The groups are shells around one centre, one inside the other: the same stretched ball of 5 dimensions in 6 sizes.
In the rows, zero is written as 128.
Some rows, each with its group after it:
[132 111 148  80 111  81 142 161 128 151 110 119 138  84]  (1)
[110  69 157  96 120  91 199 156 146 143 153 149 169  74]  (1)
[ 94  93 155 113 144  91 122 118 111 136 174 103 132 144]  (5)
[112  99 167 102 129  84 103 142 120 142 158 105 116 113]  (5)
[ 85  59 159 114 152 106 158 122 132 140 201 119 141 112]  (4)
[128  84 162  91 114  94 154 126 119 136 152 127 134  95]  (2)
[113 136 170 109 124  61  58 145 102 136 138  91 109 153]  (2)
[103  85 173 108 132  82 121 155 135 142 172 118 128 100]  (4)
[121 141 157 106 109  58 108 133  93 127 115 112 145 164]  (3)
[128 114 147  92 109  81 151 121 102 132 121 122 150 131]  (5)
[114  82 149  91 117  87 195 157 141 145 135 144 171  79]  (0)
[105  87 170 103 125  76 139 176 147 147 155 130 142  82]  (0)
[123 101 149  88 111  78 171 161 133 145 117 136 162  88]  (5)
[124 113 165 103 115  80 105 110  93 126 149 107 120 146]  (3)
[111  58 153  95 126 106 201 127 135 139 169 141 159  82]  (2)
[122 120 169  94 109  59 112 189 137 148 117 123 137  90]  (1)
[113 158 169 118 117  47  47 130  81 124 128  89 118 195]  (0)
[120 107 159 108 118  86 127  88  83 118 156 111 133 165]  (0)
[115 159 167 112 112  42  61 154  95 131 111  98 129 173]  (4)
[112 122 159  98 122  65 103 173 129 149 124 109 132 111]  (3)
[133 122 166  99 103  71 112 121  94 125 129 115 129 142]  (2)
[136 110 150  86 108  87 140 119 102 135 123 116 134 119]  (4)
[114 135 169 107 113  51  92 168 117 138 122 113 137 135]  (2)
[119 113 150  92 112  71 154 164 129 145 114 129 159 102]  (3)
[126 101 165  92 114  81 124 150 124 142 139 118 126  96]  (3)
[103  93 171 112 135  84 103 132 117 136 176 106 117 127]  (5)
[114 113 153 109 122  82 128  97  87 122 148 110 141 168]  (2)
[124 141 160 106 115  67  76 108  78 124 129  92 117 178]  (3)
[ 98  86 168 111 132  81 136 153 135 141 169 124 142 107]  (3)
[111 131 152  98 122  61 108 176 127 150 112 109 142 120]  (0)
[110  72 164  98 121  86 180 163 148 144 156 144 159  72]  (0)
[115 149 156 107 113  52  93 146  97 132 110 106 143 166]  (5)
[112 136 149 104 118  61 118 145 105 136 114 111 152 153]  (4)
[125  84 147  82 119  97 169 147 134 150 134 126 142  73]  (1)
[101  81 170 109 136  88 122 145 132 142 178 115 126 104]  (5)
[112  72 144  90 129 104 189 131 132 145 153 130 155  88]  (0)
[113 119 160  96 116  61 124 186 138 150 116 123 148  98]  (2)
[111 113 146 103 120  78 153 123 105 131 132 121 160 147]  (1)
[ 96  76 149 100 142  98 162 144 138 149 165 120 147  96]  (4)
[103 111 149 113 131  83 130 102  92 126 154 108 146 171]  (1)
[119 118 173 109 122  75  74 118  94 128 157  96 105 150]  (1)
[ 90  75 159 118 147 100 139 101 110 130 196 110 135 145]  (4)

New rows. What belongs after each?
[107  69 153  96 125  94 196 148 142 143 156 143 167  81]  (2)
[103  69 164 109 130  96 168 120 123 131 181 132 149 112]  (2)
[111 123 162 101 125  65  92 171 127 148 129 104 126 116]  (5)
[107  79 142  97 133 102 178 120 122 141 156 123 154 110]  (1)
[ 96  72 160 102 140  93 151 161 149 151 171 124 141  81]  (5)
[109 144 163 113 115  48  93 154 104 131 119 111 146 163]  (1)
[108 121 157 100 122  62 118 181 135 149 121 117 146 109]  (2)
[123 132 152 101 109  67 125 125  94 128 116 115 149 156]  (3)
[112 134 160 115 121  66  90 106  80 121 141  99 131 188]  (5)
[103  82 148 105 132  96 169 113 115 133 164 124 155 129]  (2)
[ 99  50 155 100 139 110 192 134 144 145 184 135 152  77]  (5)
[ 86  60 169 118 151 103 137 119 128 136 211 114 127 117]  (1)
[115  67 149  90 125 104 194 134 135 143 156 137 156  79]  (5)
[128 154 160 104 103  51  89 136  88 126 104 107 138 169]  (3)
[102  97 167 112 123  72 143 150 126 134 156 130 154 122]  (1)
[130 144 166 105 104  58  86 123  84 122 120 106 128 168]  (5)
[116 152 157 112 115  55  81 122  80 124 119  98 135 190]  (2)
[ 95  84 164 112 145  93 115 129 122 140 184 105 122 124]  (5)
[115 146 156 109 111  53 104 139  95 128 113 111 150 170]  (0)
[112  85 165  98 119  80 160 164 141 143 149 137 151  83]  (5)
[124 132 158  99 118  73  81 124  93 134 129  93 113 151]  (5)
[112 107 168 103 117  66 127 170 132 142 137 126 144 104]  (5)
[114 107 163 112 117  78 134 106  94 120 154 120 145 157]  (0)
[114  69 158  90 126  97 171 160 149 151 156 133 144  61]  (5)
[148 151 162  87  92  57  86 145  94 134  90 106 121 134]  (1)
[124 132 146  92 113  70 121 145 107 141 106 109 142 132]  (5)
[101  96 159 117 132  88 135  93  93 121 175 113 142 166]  (0)
[105  75 163 105 138 101 133 117 119 138 183 111 122 113]  (5)
[113  61 151  96 123 106 206 117 128 135 167 143 163  92]  (1)
[107  94 169 112 124  80 133 127 113 129 166 123 140 132]  (5)
[118 140 166 114 118  64  69 104  74 119 141  92 116 190]  (2)
[108  81 152  96 121  84 191 163 145 145 141 144 172  82]  (1)
[130 127 161  97 100  62 132 146 108 131 112 127 151 130]  (2)
[142 131 158  85  96  66 122 149 108 137 100 120 136 113]  (5)
[139 133 152  89  97  67 132 134  98 132 100 120 146 133]  (5)
[ 95  91 157 106 133  77 155 168 143 147 151 129 160 101]  (0)
[126  74 163  93 112  95 175 129 125 134 156 139 146  87]  (1)
[ 83  77 158 117 152  96 134 124 124 139 191 109 137 132]  (0)
[109 154 156 113 120  50  76 139  91 130 116  96 137 184]  (0)
[101  69 165 104 131  90 164 157 146 145 171 135 149  82]  (5)
[105 119 160 113 137  81  77 110  92 132 160  86 111 168]  (0)
[109 136 168 121 123  63  72 106  78 118 151  95 122 195]  (0)
[131 105 146  88 114  92 147 114 102 135 130 115 137 122]  (0)
[119 127 147  95 118  73 121 140 108 140 116 108 141 135]  (3)
[123 100 155 100 117  91 141  98  94 125 150 116 136 143]  (5)
[ 93  93 152 104 140  82 143 164 141 151 151 118 150 105]  (1)
[ 93  64 149 106 142 103 186 128 134 141 177 130 160 105]  (0)
[114 122 164 110 129  78  73 108  88 129 155  88 107 166]  (4)
[129  87 148  82 110  91 187 150 135 146 125 139 159  74]  (4)
[ 89  84 159 111 143  86 138 151 136 145 171 117 143 112]  (5)
[ 95  71 155 109 135  94 182 129 130 136 174 134 164 113]  (0)
[133  91 160  88 102  84 174 141 124 135 131 141 154  89]  (1)
[136 154 154  95 102  59  87 129  84 130  98 100 128 161]  (3)
